The rows of a group lie close to one hidden flat surface of 11 dimensions, which may be shifted away from zero. Surfaces can cross.
(in the rows, 128 means zero)
Known rows, each followed by its group:
[129 125  64 125 144  87  78 119 140 156 119  97 102  94 118 141 155 118
 161 108 113  45]  z613
[108 100 162  57 144 126 132 192 112  69 122 111 170 115 119 118 146 136
 165 105 156 148]  z613
[123 165 199 170 138 108 168 139  59 143 148 146 111 184 138 108 117 127
 113 147 117 125]  z454
[152 108 157 110 110 154 120 143 192 111 133 119  83 106 119 150 127 178
 107 137 132 136]  z613
[189 138 171 144 119 184 161  99 135 130 105 146 110 106 145 151 109 116
 152 131 154 134]  z470
[115 142 140 124 103 156 162 163 119  86 107 106 137 145 122  86  92 111
 120 127 202 183]  z697
[122 103 144 139 138  79  88 130 102 126 139  92 136 123 166 136 106 132
 116 154 141 134]  z613
[142 125 114 178 132 105  87  88 119 156 127 139  90  58 147 101 173 128
 153 124  93  74]  z470
[110  82  79 124  95 113  65 119 142 108 122 120 196 114 143 109  91 110
 109 128 135 202]  z697
[187 123 146  96 106 155 131 162 145 145 117 113 104 187 138 164  90 109
  86  90 167 120]  z454
[128 169 199 153 142 153 166 163  45 102 104 148 129 178 110  88 129  99
 112  96 150 143]  z613
[ 73 135 164 144 156 129 139 134 149 147 145  93 132  66 115 159 156 143
 151 156 104 139]  z454
[145 150  86  90 140 144  89 121 134 120 112 144  82  58 129  75 170 147
 180  87 122 107]  z470
[126  94  83 114 114  81 143 107 105 122 175 168 157 150 170  76  96 140
 127 159 136 146]  z454
[141 105 126  70 104 113 170 161 119 151 177 161 101 159 173  85 143 135
 144 127 120 119]  z613
[156  93 169  89 103 129  81 148 101 100 126 127 105 107 171  78  64 122
 132 117 139 170]  z697
[131 125  95 143 133 145 129 102 163 115 141 124 153 117 139 161  88 134
  90 145 171 164]  z697
[130 150 185 121 150 149 111 148 106  83 104 119 153 126 120 144 149 153
  82 123 138 165]  z697
[133 110 136  40 123 124 180 185 128  97 138 134 143 152 125  98 121 131
 192 113 175 131]  z470
[ 82 134  48 103 143 122 137  93 171 121 164 148 106 107  95 117 128 161
 149 156  58 102]  z613
[145 130 184 125 125 138 173 182 104 138 118 115 118 185 122 142 106 109
 108 103 178 117]  z454
[122 109 204 140 158 108 175 175  71 103 148 104 121 139 139  94  86 115
 135 122 197 114]  z613
[156 122 153 154 120  78 118 119  76  93  95 146 138 147 124  93 145 121
 164 127 158 110]  z470
[148 114 168 138 168 147 102  94  74  65 126 160 175  71 150 111  78 121
 113 139 142 166]  z454
[154 101 140  88 132 155 130 128 170  86 138 138 153 142 103 184  90 152
  89 134 131 131]  z454
[161 114 162 157  92 100 144 120 145 188 139 120  26 114 192 116 151 137
 145 161 122  79]  z470
[156 129 151  93  96  90 125 125 100  76 116 147  96 129 176  56 147 169
 171 163 171 162]  z470
[ 64 155 135 130 153 102 106 165 131  89 111  81 157 157  74 158 169 154
  88 139 129 139]  z697
[128 144 157 110 143 172 143 147 120  93 101 111 110  99  91 132 133 110
 162 109 118 104]  z613
[146 160 163 147 116 133 108  85  98  95  76 149 159 167 126 148 131 135
 122 160 133 176]  z470
[157 130  55  29  98 125 141 111 166 122 114 124  98 168 123 139 125 127
 201 148 104  91]  z470
[164 102 134 125 110 125 153 146 116 138 133 119 136 162 162 134  73  96
 123 120 195 135]  z454
[154 151  88 101  96 122 124  96 153 130 131 148  76 182 137 128 125 165
  97 169  94 116]  z454
[142  89 208 109 135 178 125 205 126 164 174 126  97  90 139 120  98 117
 137  64 110 140]  z697
[159 128 115 154 106 181 167 123 153 175 127 175 174 152 139 168 160 113
  65 102 153 168]  z697
[100 127  82  56 147 102 114 126  90  51  99 120 182 119  99 100 131 115
 188 124 120 118]  z470
[117 161 171 112 138 150 135 152  99  61  80 117 137 146  88 126 156 131
 113 111 146 141]  z454
[143 171 153 139  90 172 147 114 188 146 118 106  42 160 131 162 123 157
  86 172 113 140]  z697
[174  64 146 147 117 107 171 121 150 114 146 151 150 139 139 145  66 136
 162 144 191 112]  z470
[159 147 143  82 114 104  87 154 114  91 114  97  89 197 144 130  91 152
  83 141 153 134]  z697
[114 140 153 108 107 121 159 146 121  95 119 122 104 190  81 130 122 133
 113 140 103 107]  z613
[168 118 115  77  91 120 113 127 137 138  87 127 111 170 129 144 167 115
 134 120 120 101]  z613
[151 162  99  94  88 159 131 142 153 147 134 137  61 181 144  95 112 153
  86 131 141 155]  z697
[129 145 204 165 126 149 159 124 128 125 122 130 129 181 126 169  99 151
  71 160 142 161]  z454
[ 84 109 151 123 113 106 170 165 109  98 136  76 104 132 111  90  72 105
 172 147 151 111]  z697
[111 128 134 153 140 116 161 143 149 105 155 126  73 131  90  96 102 159
 121 132 148  71]  z613
[190 100  89 179  85 145 146  95 152 189 133 171 125 171 158 142  92  91
  78 110 152 118]  z454
[166 131 109 106 142 152 105  84 111  91 113 153 122  93 131 123 106 122
 145 124  98  95]  z454
[164 173  92 170 111 166 128  88 142 161 142 195 103 161 152 100 141 156
  52 126 121 162]  z613
[128 143 127 102 144 132 133 137  98 180 122 118 116 140 139 127 163  84
 165 106  76  75]  z613
[107  77 174 132 141 114  96 150 122 154 149 137 178 103 121 148 158 125
 125 107  74 128]  z697
[120 161 144 164 117 148 180 116 109 180 167 161 103 181 159 124 121 125
  55 153  93 137]  z470
[126  78  81 139  98  99 103 120 166 146 109  89 162 139 131 169 118 100
 121 131 155 126]  z454
[147 154 152 118  83 111 145  77 106 118  95 157 131 195 147 126 140 131
 147 184 110 154]  z470
[125 126 177 132 121 103 135 127  56  95  91 125 143 133 128 102 160  98
 159 131 103 101]  z697
[117  94 125 127 143  87 109 183 129 135 143 103 143 148 101 143 128 126
 119  98 146  86]  z470

New rows. What belongs after each?
[119 132 132 104 136 160 166 161 116 151 145 118  98  95 134 110 135  97
 143 100 114  91]  z470
[142 149 162 187 102 132 139 127 119 153  71  88 102 159 117 166 150  84
 135 123 155  95]  z454
[170 136 115 152  85 119 185  87  90 107  97 164  98 165 136  89 116  98
 147 158 145  80]  z454
[151 107 106 119 118 107 164 112 140 161 156 153 103 180 127 138  99 119
 133 146  99  62]  z454
[ 74  78  42 134 108 103 156 133 177 148 126 119 171  71  97 123 200 103
 176 103 140 101]  z454
[118 118 195 124 157 134 171 145 125 127 161 107 126 110 145 151  86 133
 150 151 149 137]  z454
[ 84  82 179 153 131 144 203 180 118 152 160 138 166 108 114 112 141 104
 150 104 123 142]  z697
[120  85 106 127 116 127 129 171 144 125 125 115 184 128 113 135 144 105
 111  88 182 157]  z454
[ 78  96 155 124 136 142 124 180 108 110 153 129 171  75 129  63 126 118
 158  88 123 182]  z697
[138 109 141 143 121 175 118 131 154 168 146 178 179 112 134 147 181 115
  78  92 100 177]  z697
[170 117 190 136  93 122 159 111  91 120 106 156 126 155 164 130 142 122
 121 146 127 121]  z697
[135 146 194 118 134 167 177 155 117  91 121 130 129 147 122 133 117 144
 111 128 158 147]  z454
[100 130  84 123 159 130 120 149 156  99 142 128  96  58  78  84 160 161
 154  90 131  72]  z613
[126 121  83 123 113 105  69  96 135 136 107 100  94 111 130 131 112 109
 151 146  72  88]  z697
[167  90 174 138 133 109 122 117 120  73  96 158 174  92 122 115 135 144
 193 115 184 146]  z470
[185 159 173 132 114 166 173 107 120 111 110 160  85 187 119 156  92 135
  89 155 123  99]  z454
[142 159 125 123 190 187 128  94 153 102 161 137  98  37 148 145  83 168
 113 145 141 131]  z697
[ 91 137 115 148 138 138 135  63  93  92 120 122 143  66 151 121 102  90
 131 188  82 124]  z470
[110 134 152 129 135 137 159 152 127 156 145 113 111 112 135 142 142 122
 156 121 128 112]  z454
[134  89 119 151 120 135 112 126 158 115 112 132 186 143  93 178 123 122
  77 106 146 148]  z454
[114 143 131 114 123 123  94 167 151 142 162  85  77 145 159 134 121 165
  50 142 126 140]  z470
[167  99 163 156  91 193 210 131 138 190 147 173 113 128 152 126 128  88
 139 109 133 129]  z697
[135 103 116 118 113 130 142 180 136 204 150 137 139 193 118 152 146  96
  99  62 126  94]  z697
[ 99 134 162  86 135 160 161 169 156  99 131  85 122  69 150 130 138 145
 167 135 187 173]  z454
[126 132 112 130 127 125 128  85  88  53  86 156 161  86 114  92 142 114
 158 139 125 115]  z454
[123 115  83 160 108 104 147  87 144 145 119 134 178 167 117 179 150 107
  90 158 120 118]  z697
[156 142 224 108 183 155 106 141 133  84 160 137 120  88 143 162 114 199
  81 160 122 163]  z697
[135 150  83 125  85 127 184 117 120 143 129 151  84 134 157  65 165 118
 163 140 140 115]  z454
[138  70  93 107 111  82 147 135 108 101 143 120 174 129 162 105  82 103
 164 128 192 129]  z454
[106  98  95 139 159  76 156 121 137 123 178  98  76  71 132 104  82 132
 183 157 141  43]  z613
[118 154 159 168 144 153 141 163 123  75 105 134 150 176  53 127 108 150
  72 104 176 153]  z613
[104 162 103 134 183 178 168 166 153 108 151  91 129 106 100 140  81 128
 102 106 210 135]  z697
[ 77 169 162  80 131 152 170 182  97 163 125 127 131 145 126 103 218 101
 163  96  73 139]  z470
[127 127 122 115 124 106 154 169  83  98 124 160 148 194  98  85 146 119
 112  90 141 111]  z454
[105 178 160 159 102 192 150 101 179 123 120 126  87 101 124 146 166 170
  85 175 100 178]  z697
[159 155 112  92 108 120  89 131 160 168 106 159 125 169 108 146 201 159
 154 105  89 135]  z470
[103  94 115 135 107 161 122 142 177 190 166 121  98  80 130 124 105 105
 147 117  80 141]  z697
[150 115 127 119 128 174 193 134 154 126 171 200 140 146 109 123 129 154
  88 118 120 124]  z454
[114 141 101 134 129 118 141 161 136  98  96 121 156 212  35 150 138 130
  98  91 154 108]  z613
[171 139 147 131 104 181 179 131 165 109 137 165  76 136 121 120 108 160
  99 139 155 129]  z613
[138 120 104  56 120 170 148 124 174 123 126  79  82 100 143 169  91 107
 163 157 121 101]  z470
[111 189 152 115 168 183 148 171  84 114 113 138 104 107 100  85 194 127
 123  73 141 121]  z697
[125 143  93 106 108 132 153 108 172 106 106 142 100 173  83 146 169 153
 114 155  88  82]  z454
[155 132 159 152 168 192 101  83 130 130 123 155 141  24 143 159 135 122
 130 108 100 132]  z697
[175 140 151 129 131 196 158  90 160 153 154 163  82  95 152 154  90 135
 124 144 111 114]  z454
[134  94 132 128 152 117 132 169 163 199 187 105 117 120 158 168 113 136
 106  96 154 105]  z613
[126 129 101  82 121  83  65 145 134  84 117 117 140 174 124 112 133 179
 102 142 144 166]  z470
[168  80  85 145 105 136 143  51 138  97  93 150 146  81 135 137  89  92
 165 150 138  83]  z454
[116 120  97 137 152 137 134 138 164  38 123 124 148  98  66 113 102 172
 107 115 203 133]  z613
[172 104 108 111 131 177 152 127 158 157 146 161 119 114 120 146 114 105
 132  83 128  85]  z454
[115 102 132  67 131 120 126 155 149 133 135 102 180 167 126 186 117 130
 128 133 124 140]  z613
[106  97 176 161 157 148 200 132 148 123 188 184 179 112 101 147 105 156
 111 138 109 134]  z454
[142  93  78 138  96 158 169 120 178 156 154 187 155  94 142 113 142 134
 110 108 148 164]  z454
[ 80 141 133 164 168 146 197 138 127 149 148 140 161  97  92 149 187 119
 130 122 115 100]  z697
[129 138 140  95 170 128 109 138 108  97 159 132 119  91 144 101  94 159
 127 124 139 128]  z697
[ 83 146  73 140 174 134  93 138 159  81 140 138 163  73  74 102 151 172
 102  95 144 151]  z613
[125  78 121 164 131 147 157 144 149 171 150 162 181 105 112 134 139 100
 106  73 145 126]  z454
[144 162 148 148 126 150 203 134 108 157 153 187  82 183 128 103 147 138
 111 126 113 100]  z454
[174 136 147 110 123 181 116 136 151 128 132 162 139 114 153 130 151 158
  76 106 160 193]  z613
[152 126 129  82 108 106 174 165  82 182 161 163 130 201 175  96 154 107
 126 101 118 118]  z613
[167  94 117 167  97 141 199  91 177 177 168 174 111 166 154 162  80 129
  94 160 141 113]  z454
[102 132 152 127 187 122  88 157  66 100 121 147 182 122  76 129 141 115
 119  69  79 105]  z454
[176  89 120  84 138 135 115 151 102  94 145 163 167 158 145 115  67 122
  92  94 165 151]  z454
[ 89 164 114 131 122 137 130 142 169 143 117  64  67 142  88 147 125 125
 127 141 114 101]  z697
[170 125 150 126 138 161 110 101 109 132 128 157 123  73 155 117 127 116
 137 110 111 124]  z697
[ 84  97 170 129 131 104 109 137 135 121 114 125 217 129 105 170 172 136
 156 142  90 186]  z470
[ 91 105 183 138 153 141 217 208 120 157 181 130 137 125 109 112 135 109
 147  81 143 114]  z697
[155 162 116  99 112 125 111 120 114 126  86 129 113 157 117 134 153 121
 158 107 116 108]  z470
[161 127  91  89 114 150 155 108 145 146 155 163  93 126 161 106 112 134
 125 136 131 119]  z454
